The rows are grouped in 4 ways, from coarse to fine. Each group lies inside one group of the grouping before and may be the whole of it. The rows also spread widely along 10 directions, which tell nothing about the answers.
Some rows, each with its group in each grouping after it:
[-23.0 -51.3 -30.3   4.3  -5.9 -15.2  -1.0   7.1   9.9 -22.2  -7.0 -15.1
 -23.3  -7.9  28.1  -4.8 -14.2   2.2 -13.9  -7.1 -14.8  18.3  34.1  -1.5
 -18.8  18.4  -4.1]	moreb dopop genep K_349
[ 15.6 -18.3   1.6 -17.7  27.2  -1.4  11.5  17.8  -8.9 -10.5   3.4  -7.3
  10.9 -22.6 -20.3 -24.4   1.0 -35.7  27.5  18.6 -18.3   6.4   6.6  -7.2
  -7.4  44.1 -10.0]	moreb dopop Div K_827
[ 12.1   0.2 -26.1  12.7   2.1   2.9 -15.2   2.0  -8.1  -4.8  -9.4 -10.7
   8.7 -17.3  13.1  -7.8  -3.1  -5.7   8.7 -10.1 -16.3   7.5  -0.3   6.2
  -1.0  -2.9   0.0]	moreb dopop genep K_457
[ 18.2  35.3 -15.5  28.1   0.4  -2.1 -26.0 -27.2 -18.2  -7.1 -30.0  -6.2
  13.9 -20.7   6.2 -15.0   6.1  14.5  28.0 -25.5 -35.2  -5.5  -4.5  20.3
  -3.4 -37.7  15.5]	moreb Sipi Tivi K_283
[-16.8  10.8 -24.1  21.2  13.4  20.1 -30.1 -24.4   4.5 -22.9 -22.5 -13.9
  -3.3 -42.6  33.7 -36.6  15.4  -4.4  12.6 -23.5 -34.9   2.2  -1.6  19.7
  15.4 -33.0  16.9]	moreb dopop Div K_298
[ 46.3 -16.9 -28.1  14.2   2.5 -12.1   9.0  25.0 -17.6  18.6 -17.7   8.7
  20.8  -6.7 -24.5  18.9 -19.6  -8.4 -10.5 -20.1   2.7  27.2  -4.1   0.7
   3.9  22.1 -21.5]	mumas dipu Binev K_65
[  9.3 -36.9 -27.3   0.6   3.1   9.8 -18.0   6.7  -3.1 -14.5 -12.8  -2.5
   0.7 -13.6 -12.8   7.5   8.1  -0.4  11.3 -23.1 -27.9  -4.1  18.0 -14.9
  12.0   2.1   4.5]	mumas dipu zaru K_744
[-16.6 -17.4 -10.5  -4.8   9.2 -17.9   7.6   0.0  -0.4 -24.9 -11.2  -9.3
  -2.9 -14.1  17.3  -8.5 -12.5   4.5  -4.9  14.5 -15.0   0.4  25.7  12.6
 -13.8   9.5 -10.2]	moreb tegam madag K_244
[  3.6  -3.6 -40.4  12.0 -28.3 -11.8 -12.2  -5.4 -27.1   2.5 -26.1   8.1
 -15.0  17.4  17.5  15.2 -10.3  33.6  -4.6 -29.2  -7.9   2.0   6.0   9.8
 -13.2 -20.9  18.3]	mumas dipu Binev K_467
[  3.7 -24.2 -46.2 -34.9  14.1  15.3  -4.9  48.5 -21.3   8.0  29.6  -7.1
  -4.9  15.1   4.9   0.0   6.4 -21.7   2.9  46.7   0.1  20.1  -7.8 -24.8
  -2.3  51.7   4.4]	moreb tegam madag K_999
[ 27.0 -24.6 -42.2 -11.6   1.9  29.0 -12.6  12.5 -22.7  17.4 -20.8  10.9
  34.0   5.5 -14.5  23.9  14.4 -23.5  -4.6 -16.1  -1.1   2.1 -18.5  -6.9
  17.0  19.8  -0.3]	mumas koz fet K_45
[ -4.9 -44.1 -30.0  15.9  21.4   6.1 -24.7   8.0  15.5 -27.8   4.3 -35.5
   4.6 -40.7  30.3 -19.9  11.1 -26.5  -7.1 -19.2 -22.2  17.0  15.5  -1.0
   8.0  13.7   1.5]	moreb tegam Kul K_758
[ 27.0   7.6 -22.8   2.2 -12.9   4.9   3.9  12.6 -34.7  12.5 -14.7  25.1
  -4.2  -7.1 -25.0  23.3 -21.8   9.0   3.5 -34.5   4.5   2.9  -4.8  -6.1
  12.8  -6.8  -4.9]	mumas dipu zaru K_206
[  6.4 -10.7  -2.9  -6.4   3.7  -0.6  15.1  -8.8 -26.5  -0.3 -20.2  13.9
   8.3 -20.3 -18.6   4.0  -8.7 -21.9   4.5 -28.5   6.2   0.5   6.0   1.9
  -4.4  22.3  -5.5]	moreb Sipi Tivi K_283
[ -5.5   5.1 -29.1 -18.3  -7.4   0.6   2.5  -1.0 -24.3  15.9 -18.7  20.9
 -35.0  17.3  -2.5 -16.7   1.4  11.7  23.3  13.3 -28.7  13.6   3.5  -1.7
 -18.9   5.7  21.9]	moreb dopop genep K_457
[ 19.4 -22.4 -32.1 -11.6  -2.4 -28.0  31.5  35.1 -21.3  19.5  -9.2  16.5
 -34.1  20.5 -19.1  -7.7 -25.5  12.0   2.3  18.2 -11.8  44.5  10.4  -6.8
 -22.0  36.3  -0.4]	mumas dipu zaru K_206
[-12.9  14.2  -8.7 -12.6  -1.1   7.9  -8.7 -28.3 -35.9 -22.2 -19.2  -8.0
  32.6  -3.2  23.5  -4.5  14.4  -9.5  14.7   2.0   3.9 -35.9  -4.9  21.7
 -16.5   2.6  18.2]	moreb Sipi Tivi K_283
[ 17.7  18.0 -31.8   6.6   8.7  14.4 -23.2  -2.3 -12.5   2.4 -15.7  -5.1
  27.0  -7.3  11.3  -8.5  13.7  -3.1  15.4  13.6 -24.7  -0.5 -16.2  13.0
   2.4  -9.0   4.0]	moreb dopop genep K_349
[ 21.0 -15.5  -5.7  11.9 -27.0 -14.9  -9.3  -1.6 -40.5 -16.5  -1.1  -7.3
 -22.8 -10.3  -9.4   0.8 -20.2   4.3  33.1 -71.9  -3.4  -8.5  20.3 -10.7
 -15.6   1.5  23.1]	mumas dipu zaru K_744
[  1.7 -10.3   8.6  10.4  -9.9 -27.3  23.5  -2.2  -8.0 -21.3 -18.2   4.3
  11.8 -28.4   0.1  22.3 -48.8   1.5 -15.4 -24.0  15.8  -8.8  27.6  13.7
 -10.4   3.5 -40.2]	moreb dopop genep K_457
[ -0.4 -32.9 -24.0   7.8 -32.5 -25.7   6.5  -8.0 -33.2  -0.1 -11.6  -8.3
 -21.8  12.4  28.2  -3.4 -20.3  -9.0  -1.9 -50.0  17.2  15.4  16.2   8.3
 -43.3  31.9  20.6]	moreb dopop genep K_457
[-10.7 -36.4 -15.0 -10.2  -4.7 -22.6  26.3  -0.9 -12.0 -13.2 -27.8   9.9
 -12.9   3.6  -0.2   0.2 -16.9   8.3 -10.3  -3.5  -4.7   5.2  27.5   9.1
 -18.6  20.4  -2.8]	mumas dipu zaru K_206
[  4.6 -16.5 -18.8 -11.4  -7.7 -14.2   4.3  24.9 -25.0 -23.3  10.4 -13.5
  -1.1   6.2   8.8   5.9 -20.3   8.9  10.6  11.4   1.8  -7.0  15.0  -5.4
 -16.4  18.8   0.3]	mumas dipu zaru K_744
[ -7.9 -23.0 -27.6  -6.5  -4.7  14.0 -10.9  -8.1  -5.5  -5.9 -22.4   7.6
  11.0  -7.4   6.9  17.8   3.6  -6.3  -7.2 -12.1  -8.2 -11.7  11.0  -1.4
   3.7   2.9  -4.9]	moreb dopop genep K_457
[-13.2 -40.0 -33.5 -14.3 -17.8  -6.5 -12.7  -9.7  -9.6  -8.2 -27.0   7.3
  -2.7  28.0   1.0  30.9   8.4  19.5  -1.9   1.0 -22.4 -16.1  29.4 -12.1
 -22.0   8.9   7.0]	moreb Sipi Tivi K_283
[ 19.5  -7.1 -20.1   0.1  10.1  -4.5   2.7   6.7 -19.4   1.7 -14.8   0.9
 -13.1  -9.5 -14.2 -29.2   3.8  -3.4  26.5  -8.6 -28.8  19.6   2.1   1.1
  -4.3  11.2  18.6]	mumas dipu zaru K_206

New rows. What belongs after each?
[ -4.8 -22.9 -49.5 -25.8   2.3  20.2 -20.7  19.5 -16.2 -10.4   0.0  -7.5
  10.7  22.1  14.8   7.9  22.9   6.3   7.4  37.2 -17.8 -11.5  -0.8 -11.1
   0.5  13.4  17.6]	mumas dipu zaru K_744
[ 24.1  11.5 -33.5   9.7  -6.9 -13.1 -16.0  19.6  -7.7   0.7  -3.9  -8.4
  10.5  12.7   9.3  10.6 -13.5  24.9  11.6  29.5 -26.3   5.1   1.8   2.7
 -15.0  -8.1 -11.4]	moreb dopop genep K_349
[ -9.8   1.2 -16.2  -6.7 -11.9  -1.7   6.4 -17.7 -21.5  -3.6 -34.8  23.3
   9.5   0.5  -1.4  29.1 -11.4  13.9 -11.2  -9.8   1.8 -16.7  10.5   9.4
  -5.1  -8.1 -10.0]	moreb Sipi Tivi K_283
[  1.4 -18.8  -4.7 -25.8  12.3  -7.7  14.7   0.5 -18.3  -9.4 -23.4  12.0
   2.1   2.1 -22.8 -11.9   5.7  -3.2  20.9  19.8 -23.6  -8.6  16.0   2.6
 -11.8  22.9   4.3]	mumas dipu Binev K_65
[ -0.5 -16.9 -28.3   5.8   1.4   4.1 -10.5  -9.7   3.6   3.7 -31.4  12.4
 -14.4 -11.9  -4.8  -4.5   4.0   4.9   5.6 -16.3 -36.6  12.5  14.6  -0.9
   2.2  -8.7   2.3]	moreb dopop genep K_457
[ -3.0 -19.9 -19.8  -9.0  15.4  -5.3  20.4 -16.7 -17.1   1.1 -41.9   7.4
  16.1  -3.5   7.3 -26.6  13.8 -18.8  -5.8   3.5  -6.6  12.9  -1.3  30.5
 -13.1  27.5  11.8]	mumas dipu Binev K_65
[-11.2 -20.5 -18.8 -17.4  17.5   6.8  -1.9   9.2  -6.2 -14.7   0.4  -4.9
  -5.7 -18.2   8.2 -13.8   5.9 -16.0   4.4  14.8 -17.3   3.4  10.5  -3.1
  -0.3  19.7   1.4]	moreb tegam Kul K_758
[ 28.5 -33.0 -48.5  12.1  -3.6 -15.8   5.9  24.6  -9.3  28.9 -11.9  -0.7
  -7.4  14.2   6.8  -4.2  -9.2 -15.6 -12.1  -6.9  -4.1  54.4  -5.3  -0.1
 -21.4  43.5  -1.9]	moreb dopop Div K_298
[ 14.1  12.8 -20.8  -4.2 -14.2   2.1  -6.9  23.4 -27.4  -0.9   8.2   5.9
  -2.7  -0.5  -1.6  23.0 -26.6   7.6   9.0  -2.1   5.9  -6.2  -2.3 -11.4
  -1.2   0.5 -13.3]	moreb dopop Div K_298
[ 34.8 -10.1 -16.8  23.2 -21.4 -38.4 -12.8 -31.1 -23.6   0.0 -39.9 -11.9
  35.0  22.2  16.5  12.0   3.2   8.1   7.8 -28.1 -14.9 -12.7   9.9  29.8
 -45.5   4.9  10.3]	moreb tegam Kul K_758
[ 35.9 -15.8 -46.3  22.0 -15.4 -15.3 -33.4  16.2 -16.4  -4.6   4.9 -40.0
  34.3  24.3  37.6  10.2   3.0  -0.9   5.1   1.1  -5.7   4.5  -6.1   4.6
 -31.9  19.7   7.4]	moreb dopop Div K_827
[ 17.8  20.4 -23.8  -9.6  -9.7 -13.0  11.7  20.7 -34.6  10.7  -1.6  13.5
  10.6  13.4   1.6  26.5 -29.9  11.8  -7.9  20.2  16.1   1.9  -7.3   6.2
 -10.9  10.0 -18.5]	moreb tegam madag K_999
[-41.5 -13.6  -4.5 -14.4   6.2  20.9 -20.4 -20.4  -2.1 -49.6  -7.8 -13.3
   0.0 -31.7  26.9 -11.9  12.1  -5.8  13.8  -5.4 -19.0 -40.0  22.4   2.1
   7.0 -13.0   8.7]	moreb dopop Div K_827
[ -1.7 -54.9  -9.3   4.4   4.6 -20.1  18.4  18.3   3.3 -26.7  -9.9  -6.9
   3.8 -27.4  -4.9  15.4 -30.7  -9.3 -23.9 -23.5   7.5   8.1  34.9  -2.7
   0.7  26.6 -30.4]	mumas dipu Binev K_65
[ 12.3 -40.9  -6.5   5.8  -9.9 -25.7   8.2   0.8  -8.8 -10.9 -14.6  -4.8
  -2.7  -4.9  -5.8   7.0 -18.2  -9.9   4.0 -30.2  -6.3   4.8  28.0  -3.1
 -26.1  29.9 -10.6]	moreb dopop Div K_827
[  9.6  13.9 -21.3  19.0 -20.6  -4.2 -13.0  -7.9 -23.4  -6.4 -15.7   0.5
   1.9  -9.4  19.4  13.7 -19.5  12.2  -0.4 -34.8   2.2  -5.3   0.2  11.7
  -6.1 -19.9  -2.1]	moreb dopop Div K_827
[ -2.3 -45.6 -18.5  -4.6   3.0 -10.9   0.4 -15.5  -7.5  -8.3 -23.5 -13.5
   3.7   0.1  13.9 -24.9  15.6 -26.7  11.4 -13.3 -18.0   8.4  18.0   9.0
 -30.4  39.7  18.5]	moreb dopop genep K_457
[ 14.3 -20.9 -30.0  22.6  -9.9 -14.9 -18.2   5.4  -0.3 -14.2 -10.9 -20.2
  14.6  -2.8  23.8  12.4 -11.0   6.2  -6.7 -14.2 -11.8   3.9  13.0   5.4
 -14.1   1.2 -10.5]	moreb dopop Div K_827
[ 11.2 -18.2 -31.4  19.0  12.6   1.9 -14.7  17.8   7.4 -13.2   1.5 -26.5
  21.3 -28.8  24.1  -5.1  -8.7 -16.6  -9.3  -2.3  -7.4  17.8   1.9   4.6
   5.4   9.9 -15.8]	moreb dopop genep K_457
[ 21.2   1.4   1.4 -16.1   1.0  -5.9   3.6  -8.5 -39.2 -10.2 -15.9   2.8
  13.7   1.7 -21.0 -13.3   7.0  -7.3  42.7  -6.4 -16.0 -22.3   4.1   5.3
 -16.5  15.4  19.4]	mumas dipu zaru K_744
[-20.0 -20.5 -36.3   0.1   5.0  -3.3  10.0  -1.7  -2.8 -20.7 -31.5  -5.7
  41.4  -3.5  43.3  17.2  -7.7   2.8 -49.4  22.8  20.0  -4.2   1.6  35.1
   0.5   6.3 -20.4]	mumas dipu Binev K_65
[ 22.7 -42.8 -35.2   7.3 -19.7 -11.6 -18.9   4.9  -7.4   4.1 -15.1  -6.0
   7.2  17.9  -1.4  26.4  -2.0   1.5   3.1 -23.7 -16.4   1.8  19.8 -13.2
 -20.7  18.6  -0.1]	moreb dopop genep K_457
[  6.6 -28.1 -17.0 -15.7  -6.2 -12.7   5.7   7.6 -15.8  -6.5 -11.8   4.3
  23.6  10.4   1.6  34.3 -11.2  -4.2 -14.7  10.2   6.8 -16.1  15.3   0.3
 -16.5  26.3 -20.1]	moreb tegam Kul K_758
[-14.0 -20.3 -24.3  -5.4  -7.3 -21.0   2.2  -1.5  -9.7 -18.4 -16.5  -9.2
   4.0  14.0  21.0   9.0  -8.5  15.3  -6.5  19.7 -10.2  -4.3  22.0   7.5
 -29.0  12.5  -1.9]	moreb Sipi Tivi K_283
[ 28.9 -11.5 -20.5  17.6  14.0   0.6  -0.5   5.9 -15.9  -5.1 -15.4 -14.1
  46.1 -28.9   8.4  -1.8  -2.4 -27.0 -10.8 -24.0  11.9   9.0 -13.2  20.8
   8.4  16.3 -10.1]	mumas dipu Binev K_467
[  6.0 -42.7 -10.6   0.3  11.4 -44.1  34.4  25.0   4.2  -9.3 -14.3  -1.9
 -21.5  -6.2 -11.4 -16.4 -29.9   7.0  -4.5  14.3 -20.3  36.5  33.6   3.8
 -24.1  34.4 -17.2]	mumas dipu Binev K_467
[ -5.8 -12.7  -2.1   7.7   5.7 -22.2  19.1  -1.7  -4.3 -20.2 -25.5  -1.1
 -21.6 -26.2  -0.1 -26.4 -27.2   7.5   7.7 -17.7 -24.8  17.4  22.9  15.7
  -7.8  -4.6  -4.8]	mumas koz fet K_45
[ 14.5 -30.8 -46.5   6.6   4.0 -22.4  10.7  32.5   1.6  18.4  -8.0   1.5
 -17.1   8.5   5.4   3.9 -19.4   5.5 -23.5  13.7 -12.9  52.5  10.9  -1.1
 -13.6  29.2 -15.9]	moreb tegam madag K_244
[-10.4 -45.0 -29.1  -4.8   4.5 -30.8  23.4  33.3  20.6 -11.8 -18.5   5.4
 -31.7   3.8  -5.6   5.0 -36.5  29.9 -18.2  30.4 -34.9  35.2  38.1  -6.2
  -9.0   9.4 -29.5]	mumas koz fet K_45
[ -0.1 -33.0  11.7 -10.2 -12.0 -30.1  26.6 -16.2 -20.0  -8.6 -26.9  14.5
 -17.5  -3.4 -20.6  -5.3 -20.5  -8.3  18.8 -27.9 -10.3  -3.8  35.1   3.7
 -35.5  31.0  -3.2]	moreb dopop genep K_349
[  9.4 -36.1 -31.5   6.7  17.8   7.4   1.5  30.2   2.6 -14.4  -0.7 -13.3
  32.6 -31.8   9.1  16.8 -12.7 -21.1 -32.2  -4.6  15.0  13.5   1.2   0.6
  22.5  21.9 -29.7]	mumas dipu Binev K_467
[  5.6 -25.9 -30.5   8.2  -5.4 -13.1 -19.7  17.4  -3.4 -17.1   7.4 -28.0
  -9.1   1.9  23.3  -9.0  -6.1   1.6  13.2   0.7 -21.3  10.3  15.7  -7.9
 -20.9  15.7   6.1]	moreb dopop Div K_298
[ -9.1  -7.0   6.0  -9.3   2.4 -12.4  21.7 -17.3 -14.3 -16.2 -39.2  17.7
  -8.9 -15.8 -14.6 -13.4 -16.0   7.0  13.5 -13.5 -23.1  -6.6  20.5  16.9
  -6.9  -6.2  -2.9]	mumas koz fet K_45
[ 20.0  10.5 -14.9  10.5  -3.1  -6.6 -14.9  -9.9 -18.6 -10.9 -15.8 -16.4
  38.0  -5.2  18.0  -0.2  -0.6  -5.0  14.1  -1.4  -7.1 -16.4  -3.4  19.7
 -15.9  -1.0  -0.9]	moreb dopop genep K_457
[ -1.4 -26.9 -30.2  14.2  12.3  -1.2   2.4  10.4   0.8   0.9  -5.2 -12.2
 -26.1 -31.8  17.5 -37.7  -7.3 -25.2  -1.2 -24.8 -13.9  48.2   6.5   3.4
  -3.2  23.4   7.6]	moreb dopop genep K_457
